There are 4 ways to turn a row about zero (a turn may also mirror it). The second row of each pair is the first, turned, with some noise. The first 28 pairs use one turn. New pairs use 2 turns, one after the other, and a turn may come again.
(in the rows, 128 means zero)
Known pairs, each followed by its turns in order:
[118 106  83 120 110 156]
[187 125 136 132 149 129]  J_876

[208 134  72 192 180  83]
[102  38  76 174  53 115]  J_766

[ 96 126 138 103 125 139]
[143 134 105 107 122 107]  J_876

[104  87 174 103 133 184]
[ 56  94 107 136 102 110]  J_892

[107 143 102  98  92 119]
[107 169 144 130 115 149]  J_766

[120 108 134 190 110 144]
[148 116  94  97  84 108]  J_892

[145 175  82 144 131 111]
[ 89 159 163 136 115 164]  J_944

[ 93 117 127 130 100 180]
[117  87  80 130  95 134]  J_944

[128 134 117 124  65 119]
[154 113 164  94 116 142]  J_876

[124 110  86 139 125 116]
[120 114 147 152 142 166]  J_944

[126 177  51 116 124 112]
[152 166 141 119 147 205]  J_876

[120 121  59 117 105 122]
[111 100 165 144 114 181]  J_944

[128 102 122 108  90 126]
[113 160 117 139 151 154]  J_766

[ 89  49 159 131 133 177]
[148  57  65 135 155 106]  J_944

[111  80 153  84 112 156]
[143 176 126 141 188 120]  J_766

[105 208 208 171 166 132]
[201  76 181  53 105 120]  J_766

[134 142  85  97 130 124]
[133 124 156 142 135 171]  J_892

[121 133 114 124 149 141]
[134 142 114 133 148 131]  J_876

[ 97 141 129 104 150  62]
[121 191 122 122 172 150]  J_892

[132 110 160 120 129 176]
[ 97  93 124 134 111 103]  J_892

[ 96  92 129 160 136  85]
[ 88  89 159 148 155 129]  J_766

[132 147  89 187 160 111]
[ 91  74 128 118  91 104]  J_766

[147 128 117 121 159 128]
[118 125 116 155 143 143]  J_876

[145 130  71 111 193 137]
[ 68 109 168 113 173 136]  J_944

[149 140 154 125 117 207]
[ 90 111 107 150  91  70]  J_944

[136 134 136 117  55 117]
[155  93  90 148 168 146]  J_892

[121 121  91  91 131 124]
[115 125 145 130 141 178]  J_892

[107 149 123 130 130 182]
[138 150 117 104 178 107]  J_876

New pairs. What belongs after each?
[ 95  95 152 145 125 208]
[175  87 114 146  95 193]  J_892 J_944

[ 48 208 132  92 185 136]
[117  79 158  23  86 147]  J_892 J_766

[105 112 110 141 130  96]
[136 117 110  97 120 158]  J_876 J_766

[134 148 159 154 126  88]
[100  83 121 114 115 119]  J_766 J_892

[124 149  48 180 105 196]
[202 179 108  84  76 172]  J_766 J_876

[153 111 148 129  57 179]
[129  78  79 170  82 117]  J_876 J_876

[119 129 105 117 169 117]
[125 109 117  89 145 107]  J_944 J_944

[142 126 133 106 127 143]
[121 135 121 150 129 114]  J_876 J_766

[127 120 170 124 120 145]
[111 123 157 123 150 101]  J_766 J_944

[144 170  88 124 110 109]
[122 117  95 169 118  94]  J_944 J_892

[134 109 155 136  75 133]
[135 143 140 186 125 138]  J_944 J_944

[140 130 142  86 175 113]
[ 90 150 145 128 173 116]  J_944 J_892

[101 193 174 141 142  96]
[116  49 105 101 121  95]  J_766 J_876

[160 144  74 147 124 173]
[ 97 115 161  73 166 124]  J_944 J_766

[144 146 158 120  96  87]
[134  99 124 119 182 106]  J_766 J_876

[129 127 116 117 124  79]
[142  89 106 147 118 122]  J_876 J_892

[109 155 208 134 127 147]
[177 192 110  97 141 151]  J_892 J_892

[167  92 138  60 153  98]
[ 48 164 133 132 112 107]  J_892 J_892

[131 109 132 109 134 131]
[114 129 127 106 140 128]  J_944 J_892

[141 151 158 109  87 123]
[126  95 160 157 108 114]  J_766 J_892

[110 115 154 137 156 147]
[134 152 101 147 139 150]  J_892 J_892

[130 141 117 169 178 117]
[119 105 159  78 114 112]  J_876 J_766

[110 120 127 133  84 141]
[151 103 166 125 147 127]  J_944 J_876

[ 80 165 138 123 173 118]
[ 97 148 141  95  86 170]  J_876 J_944

[149 114 132 117  92 117]
[119 102 145 128 160 123]  J_892 J_944

[143 135 132 103 111 119]
[117 135 141 104 115 117]  J_892 J_892

[127 125 105 124 190 149]
[116 178 151 150 162 147]  J_876 J_876

[155 127  95 173 117 120]
[131 144  84 128 141  89]  J_876 J_944

[123 134 129 140 130 208]
[155 114 185 118  91  99]  J_892 J_876

[106 119 129 208 120 117]
[165 129 166 142  58 140]  J_944 J_892

[141 115 128 120  94 126]
[117 129 115 146 142 103]  J_892 J_766

[115 128 141 166  83 130]
[165 124 152 140 147 160]  J_876 J_766

[116 133 157  99 140 111]
[112 145 112 101 145 144]  J_892 J_944

[138 135  51 129 141 152]
[152 168 168  97  86 150]  J_766 J_876

[104 119 136 151 170 182]
[117  85 166 150  79 117]  J_876 J_766

[126 129 130 125 176 140]
[115 109 150 147  92 139]  J_766 J_876

[ 99 191 132 141 133 116]
[113 148 126 196 132 134]  J_876 J_892

[ 75 141 120 190 139 111]
[ 51 102 134 121 114 146]  J_944 J_944

[ 59 129  99 164 106 135]
[157 161 202 132 147 127]  J_766 J_766

[126 123 165 163 135 113]
[139 101 105 161 130 112]  J_766 J_876

[129 115 113 137 156 147]
[145 152 147 113 111 120]  J_876 J_892

[ 92 148 178 118 118 125]
[ 83 106 153 122  93 118]  J_892 J_766

[108 114 113 181 128 135]
[115 145 165 151 156 115]  J_766 J_766

[118 155 192 208 135  68]
[129 117 147 177  31 169]  J_892 J_766

[144 125 162 149 137 163]
[108 124 150 151 141 164]  J_892 J_766

[100 138  65 125  65 136]
[128 182 183  78 110 120]  J_766 J_766

[190 101 180 135 138 137]
[102 148  86  69 107 153]  J_876 J_892

